The rows of a group lie close to one hidden flat surface of 5 dimensions, which may be shifted away from zero. Surfaces can cross.
In the rows, zero is written as 128.
Some rows, each with its group after it:
[131 149 193 172 110 104  98 118]
q_448
[ 88 125 154 120  99 127 221 153]
q_589
[146 136 110 126 156 114 152 136]
q_448
[116 100 119 128 120 119 101 139]
q_270
[152 154 103 102  98 140 158 138]
q_988
[123 104 167 141  79 143 121 128]
q_988
[ 93 116 128  99 141 196 106 112]
q_589
[ 90 147 166 133 115 142 111 139]
q_988
[ 92 124 136 113 151 161 149 156]
q_448
[ 80 121  93 122 183  94 162  64]
q_448
[136 148  77 104 116 102  96 172]
q_988
[ 98 186 134  99  84 173  53 105]
q_270
[164 115 118 150 118  68 154 149]
q_589
[120 133 113 135 171  96 147 122]
q_270
[109 121 115 117 103 115 129 168]
q_988
[159 125 101 114 131 127 163 174]
q_448
[ 80  67 151 156 158 101 142 132]
q_988
[114  84 179 165 117 127 117  78]
q_270
[126 152 167 162 137  92 118  88]
q_448
[ 78  59  81  75 120 188 170 154]
q_589
[112 112 141 132 153 152 109 133]
q_589
[140  96 112 124 120 120 180 125]
q_988
[117 176 119  89  96 169 165  96]
q_589
[124 182 115 114 143 123 136  90]
q_270
[146 140 142 150 106  92 118 110]
q_589
[111 149 145 124 139 149 119 126]
q_270
[133 122 116 134 135  96 147 126]
q_448
[107 145 187 148 139 158 128  93]
q_270

New rows. What belongs after each?
[150 128 101 114 129 129 143 134]
q_589
[142 114 127 138 162 121 143 165]
q_589
[184 190 148 154 178 134  55  98]
q_589
[ 70  81 192 165 158 116 171 184]
q_589
[133  98 109 123 138 132 119 137]
q_589
[149 166 136 117  64 128 169 146]
q_448
[ 80 117 160 150 165 124 113 111]
q_448
[ 96 147 170 135 125 144 143 121]
q_589
[119 131 117 134 167 102 148 104]
q_448
[101 105 122 111 107 162  96  97]
q_589
[126 107  57  63  58 136 211 129]
q_589
[106 106 185 179  90  66 118 118]
q_589
[ 91  86 150 140 155 144 123 154]
q_589
[138 126  92  99 122 158 136 121]
q_589
[105 164 136 114 133 135 162 109]
q_448
[113 137 154 153 185 115 153 114]
q_270
[136 115 221 190 159 149  79  36]
q_988
[145 154 115 109 100 111 215 147]
q_589
[112 169  54  97 110  76  61  89]
q_270
[ 87 137 194 154  80 115 114 116]
q_448
[148 124 109  97 108 172 179 163]
q_270
[106 150 163 138 146 149 128 131]
q_448
[136 123 125 116  86 139 151 146]
q_988
[108 122 140 124  98 126 147 145]
q_448
[ 83 132 208 174  82  73 168 125]
q_589
[110 168 168 131 138 167  99  93]
q_589
[155 182 108  96  95 149 140 138]
q_988
[121  84 132 157 125  87 112  80]
q_270
[116 131 140 152 187 110 120 105]
q_448
[126  95  92 110  54 111 112  87]
q_589
[117 128 162 150  87  87 156 121]
q_589
[ 99 124 175 150 121 121 134 126]
q_589
[109  88 120 119 117 132 140 139]
q_589
[125 114 108 104  76 154 101 139]
q_270
[ 92 165 140 146 206 101 122 129]
q_270
[120 152 134 131 150 123 139  94]
q_270
[126  63 151 183 116  52  97 144]
q_589
[152 125 118 125 140 133 145 176]
q_448
[110  32 109 137 169 123 133 194]
q_589
[103 119 129 115  65 116 176 115]
q_589
[164  70 110 134  63 112 118 148]
q_988
[169 164 180 162 184 163  95 179]
q_448
[135 126 107 113 121 126 148 122]
q_270
[107 145 146 141 141 116 104  86]
q_270
[145 114 129 142 164 126 112 147]
q_589
[ 97 126 135 133 125 126  75 124]
q_270
[ 98 167 113 117 139 118  77 112]
q_270
[103  50 141 171 182  92  86 151]
q_448
[171 138 168 184 128  62  97 110]
q_448
[136 110 109 123 114 122 129 126]
q_589
[183 107 126 135 108 135 150  91]
q_988
[138  83 120 149 100  76 127 136]
q_589
[107 222 138 103 133 166 109  82]
q_270
[139 167 169 145 149 153 112  75]
q_988
[147 129 143 176 235 102  94 114]
q_448
[130 104  89 100 107 140 139 125]
q_589
[134 112 110 132 123  94 152 131]
q_448
[122 130  94 115 133 105 117 127]
q_270
[127 117 122 125 114 123 142 129]
q_589
[ 66 147 186 131  82 124 224 140]
q_589
[114 230 199 143 184 177 121  88]
q_448
[105 118 165 119 104 194 107 167]
q_270
[ 76 129 154 114  65 151 138  84]
q_589
[121  93 113 123 100 124 111 113]
q_589
[ 73  98 157 126 138 164 133 136]
q_589
[ 92 124 175 149 121 115 160 142]
q_589
[179 189 154 161  96  69 116  91]
q_589
[120 136 134 140 150 114 136  97]
q_270
[130 163 148 122 174 169 162 149]
q_589
[132 135 138 129 187 182  74 123]
q_589
[ 76  64 142 134 108 103 211 185]
q_589
[131 109  80 123 156  85 115 148]
q_988
[ 99 115 109  90 158 204 142 142]
q_589
[100  83 121 122 103 138 119 122]
q_589
